There are 3 nested groupings, the coarsest first. Each group lies inside one group of the grouping before and may be the whole of it. The rows also spread widely along 10 directions, which tell nothing about the answers.
In the rows, zero is written as 128.
Some rows, each with its group in each grouping after it:
[145 105 135 203 111 160 177 139 150 160 157  58 109 165 142 112 155 119
 122  93 124 142 134 108  47  99 123  86 168 155 153  97] -> Nore Q_670 Q_872
[ 79  77 137  90 159 148  79 164 152  58 125 185 131 166 139 118 133 106
 129 146 119  85 177 168 147 167 175 165  60   4 123 173] -> Nore Q_22 Q_768
[142 141 163 141 124 119 127 119 110 150 129 103 127 124 145 129 125 118
 117 127 119 132 124 116 123 112 156 130 115 121 152 112] -> nub Q_123 Q_817
[166 152 112 138 131  95 146 113 100 164 134  97 126 128 115 110  76 139
 151 105 144 136 108 171 108  79 134 149 184 162 120 113] -> Nore Q_584 Q_110
[183 146 143 105 171 150 123  90 145 111 123 140  90  90 132 133 144 139
 107 117 163  73 102 107 109  82 121 118 105 150  88 105] -> nub Q_123 Q_713
[122 148  75  90  54 102 128 138 149  94 102 140 119 111 156 114 139 112
 180 111  81 121 113 158 193 136 125 156 140 114 105 157] -> Nore Q_584 Q_253
[120 129 126 116 123 115 124 137 113 147 127 123 155 128 128 134 108 118
 144 137 122 145 134 155 144 146 140 139 135 117 124 140] -> Nore Q_382 Q_385
[123 112 106 123  96 122 116 145 135 141 124 131 144 129 147 122 138 127
 142 112 111 127 122 146 146 138 110 105 143 125 113 143] -> Nore Q_382 Q_4
[136 101 196 147 102 162 117 165 149 221 148  81 133  94 188 155 152 136
  91 105 102 125 154  83  36 102 131  95 113 167 148  84] -> Nore Q_22 Q_486
[148 135 136 113 137 133 132 108 107 131 119 131 135 105 143 133 125  81
 120 149 126 129 104 131 141 126 140 125  91 124 137 117] -> Nore Q_22 Q_29
[110 109 139 112 117 141  94 138 181  90 139 171  88 134 185 101 155 149
 129 103 125  35 114  84 112 104 103 104  90 108  91 123] -> Nore Q_670 Q_703
[116 148 123 158  58 118 175 129 151 130 142  86 102 151 132 125 158 127
 168 119 103 155 123  84 142 146 114 137 165 161 132 122] -> nub Q_921 Q_705
[136 127 109 144 124 140 139 121 123 127 130 130 141 118 141 112 126 111
 148 123 131 128 103 124 130 123 108 103 143 132 128 127] -> Nore Q_584 Q_620
[147 122 117  72  87 105  97 170 128 183 100 112 152  95 152 159 115 132
 131 115  84 139 167 200 137 133 153 171 130 123 110 143] -> Nore Q_22 Q_768
[105 163 159 143 118 102 136 122 108 132 145 113 135 129 155 110  83 112
 161 138 125 117 114 100 133 121 150 146 125 124 146 115] -> Nore Q_670 Q_703
[105 134 138 134 112 122 136 137 145 140 151 111 130 145 131 126 114 137
 156 135 138 113 135 103 117 145 104 146 150 149 101 124] -> Nore Q_670 Q_872
[101  93 128 106  95 180 141 155 206 108 137 127 106 136 139 161 203 123
 134 142 110 109 163  85 118 181  96 133 104 137  81 139] -> Nore Q_382 Q_385
[155 151 134 156 140 145 189  98  97 151 138  73 144 117 107 147 114  76
 142 160 139 179 117 120 113 138 135 140 140 159 153 105] -> Nore Q_584 Q_110
[145 138  83 107 110 133 122 133 125 121 100 141 146  91 144 122 132 105
 152 118 117 127 112 163 161 132 117 120 134 121 112 141] -> Nore Q_22 Q_29
[157 108 157  99 114  96 128 125  85 209 132  92 148 136 135 169 100 107
  95 159 104 161 127 159 125 130 142 154 102 150 144 108] -> Nore Q_584 Q_110
[153 133 121 176 101 160 163 139 157 136 130  80 108 125 137 125 166 140
 147  81 111 148 144 112  88 110 134 103 170 143 139 116] -> nub Q_921 Q_705
[141 129 120 165 156 195 175  90 165  55 135 123  95 125 127 113 180  73
 137 128 143 110 106  91 110 124 130  92 106 117 130 122] -> Nore Q_382 Q_4
[128  99 162 137 126  81 139 107  79 153 150 102 125 205 135 122  99  80
  96 166 115 147 104 148 139 129 166 141  87  99 178 115] -> Nore Q_670 Q_703
[122 149 135 123 115  72 108 101  75 166 138 150 155 124 147 101  79 122
 141 135 138 122  69 125 165 112 112 104 138 143 132 118] -> Nore Q_382 Q_385
[134 135 172 116 148 139 109 119 117 166 137 128 150  91 149 149 109 123
 121 144 135 112 122 102 112 124 125 118 106 149 118 113] -> Nore Q_382 Q_4
[109 149  87 120  76 121 136 157 139 121 109 123 151 105 144 114 125 116
 185 115 104 142 135 153 163 150 123 144 162 118 114 151] -> Nore Q_22 Q_29
[ 82 140 119 119 105  92 121 130 102 118 134 148 157 140 133 100  92 103
 169 150 125 134 112 140 178 157 129 148 132  95 136 146] -> Nore Q_22 Q_486

New rows, each followed by its group in each grouping:
[ 95 107 156 112 126 165  88 169 165 116 126 146 146 104 172 136 142 132
 139 116 103  94 170 118 112 144 151 125  93  77 120 147] -> Nore Q_382 Q_4
[113 134 128 120 105 122 128 136 142 109 132 135 117 126 153 111 118 121
 159 118 113 102 125 124 131 120 140 147 124 109 121 131] -> Nore Q_584 Q_110
[187 183 140 123 179 104 161  62  92 126 131  99 105 117  87 127  83 113
 130 145 179 132  94 144 131  85 157 168 142 164 118 105] -> nub Q_123 Q_713
[159 136 178 122 205 148 120  89  87 150 135 125 149 106 104 158 111 110
  96 175 173 129 117 104 120 134 130 127  88 131 128 105] -> nub Q_123 Q_817
[141 122 131 181 114 151 165 124 158 127 152  93  93 162 121 116 161 145
 140  97 138 132 127  93  86 111 111 105 170 153 127 111] -> nub Q_921 Q_705
[137 109 139 155 111 159 155 144 153 129 135  85 109 146 155 131 158 103
 121 116 103 130 149 121  85 124 152 121 114 114 149 116] -> Nore Q_670 Q_703
[158 164  87 131 118 151 155 134 135 121 107 102 141  73 131 127 120 118
 178 100 118 142 137 159 121 113 137 141 171 136 117 132] -> Nore Q_584 Q_110
[148 161 110 152 152 153 162 112 105 117 118 102 158  96 125 124 112  83
 159 139 138 154 120 134 129 135 139 118 139 121 145 123] -> Nore Q_670 Q_703
[122 131 158 112 162 161  91 153 131 124 122 147 155  79 161 132 100 134
 143 116 126  91 156 132 101 118 158 136 100  82 123 130] -> Nore Q_584 Q_110
[132 151 103 116 144 119 123 133 144 108 133 139 120 117 116 105  85 165
 179 100 154  88 133 159 114 100 123 166 179 131  77 138] -> Nore Q_584 Q_110
[167 143 118 107 129 129 143 106 116 145 115 105 137  96 126 151 124  98
 133 140 120 147 118 152 140 125 135 135 124 152 116 126] -> Nore Q_382 Q_4
[119 131 141  91 152  89  97 118 101 107 128 158 134 154 110 127  87 137
 138 150 135 116 129 157 174 141 156 172 105  77 121 148] -> nub Q_921 Q_705
[126 102 120 142 105 127 118 141 132 129 131 135 125 144 164 101 131 121
 131 104 107 113 115 141 119 108 133 102 125  99 141 132] -> Nore Q_584 Q_620
[145 108 126 108 135 144 128 124 117 125 112 130 139 118 143 144 146  75
 109 152 111 138 125 148 142 144 144 124  79  99 141 130] -> Nore Q_22 Q_29
[155 122 114 118 106 128 114 142 147 136 111 116 112 124 141 128 154 147
 124  94 114 117 140 152 126 109 134 126 139 123 112 132] -> nub Q_123 Q_817
[125 106 129 146  93  93 134 156 109 180 139  87 140 173 136 118 102 123
 131 116 109 160 140 176 111 120 152 143 162 126 150 127] -> Nore Q_22 Q_29
[121 142 148 117 122 116 134 118 118 133 136 124 135 119 140 134  98 107
 145 149 123 125 122 119 137 134 142 157 112 125 129 124] -> Nore Q_584 Q_620
[132 152  84 103  67 115 106 167 152 126  96 133 138  74 176 110 117 149
 185  75  82 111 140 172 149 107 140 143 165 113 105 153] -> Nore Q_584 Q_620
[ 92 155 113 155  92 132 142 156 138 139 136 115 160 105 141 108 110 129
 192 118 131 139 130 106 130 152 103 127 183 146 117 133] -> Nore Q_22 Q_29
[107 147 128  89 117 107 110 137 127 107 115 142 143 120 125 133 113 131
 156 147 123 122 139 139 183 161 145 173 118  97 108 153] -> nub Q_123 Q_713
[131 119 149  84 176 123 106 110 113 121 136 160 134 129 118 141 101 108
 115 172 157 100 121 139 141 140 130 159  81 115  97 128] -> Nore Q_22 Q_29
[133 124 173 116 163 157 140  94 137 100 140 137 104 126 140 141 141  74
 105 167 141  98 114  89 116 126 146 138  55 119 129 106] -> Nore Q_22 Q_29
[138 126 182  99 164 101 100  98 100 141 141 145 120 138 131 134 103 128
  94 156 151  95 105 114 140 115 143 143  77 119 123 113] -> nub Q_123 Q_713
[102 120 156 150 111 132 119 158 118 169 138 110 164 122 158 128 114 123
 139 119 110 145 145 122 110 137 145 110 136 117 152 126] -> Nore Q_382 Q_385
[ 63  98 114 141  58 148 128 181 168 104 131 135 145 147 173 116 162 113
 169 123  80 128 151 103 148 183 118 120 123  77 138 159] -> Nore Q_584 Q_620
[ 80 135 157 169  47  70 108 192 138 190 160  93 132 170 162  95  87 209
 178  65  96 131 158 117 101 108 140 146 213 136 140 128] -> nub Q_921 Q_705
[ 92 122 131 147 179 162 127 114 144  51 146 164 130 149 119  99 123 103
 155 141 160  94 125 112 133 144 136 121 112  68 118 148] -> Nore Q_382 Q_4
[100 145  81 151  50 106 129 198 146 151 117  95 158 130 131 109 117 184
 209  69  90 169 175 168 143 152 131 149 231 115 119 164] -> nub Q_921 Q_705
[109 110 156 111 111 128 115 163  97 179 124 102 188 120 139 168 105  96
 129 164  88 181 167 153 142 177 160 160 102  94 162 143] -> Nore Q_584 Q_253
[152 120 150 150  59 121 135 179 121 239 125  45 155 117 151 170 136 157
 128  94  72 196 176 144  90 132 147 127 174 165 159 115] -> nub Q_921 Q_705
[116 155  75 109 116  88 130 135 111  90 111 135 145 148  89 111  90 142
 194 124 127 154 142 195 196 157 147 182 179  82 112 173] -> nub Q_921 Q_705
[121  94 144 167 140 171 161 100 146  91 156 125 101 173 144 115 179  78
 108 151 139 108  98  65 107 140 104  82  81 116 145 107] -> Nore Q_670 Q_703
[117 135 108 148  90 119 105 197 136 176 120  95 168 109 160 109  90 173
 175  67 103 132 175 177  93 111 141 131 203 112 124 143] -> Nore Q_670 Q_872
[124 101 193 125 161 176 127 150 170 156 158  95 122 131 128 176 136 139
 110 140 135 113 189 104  53 138 150 158 106 142 107 115] -> Nore Q_382 Q_4
[130 139 163 160 112 111 157 116 119 157 157  91 114 148 144 117  99 112
 136 128 124 134 115 105  97 102 149 142 141 153 152 104] -> Nore Q_584 Q_620
[157 132  90  97 141 147 118 108 165  93 120 159 103 101 139 117 153 136
 138 113 150  64 101 123 130 109  76 105 125 146  61 124] -> Nore Q_670 Q_872
[100 156 105 117  71 116 136 131 127 101 113 143 139  98 161 108 136  82
 176 134  96 128 104 115 185 153 126 130 117 109 134 141] -> Nore Q_22 Q_768
[135 102 153 135 135 130 122 152  95 194 133  84 177 138 136 155 107 108
 108 146 113 165 157 157 102 150 143 127 119 113 157 123] -> Nore Q_670 Q_872
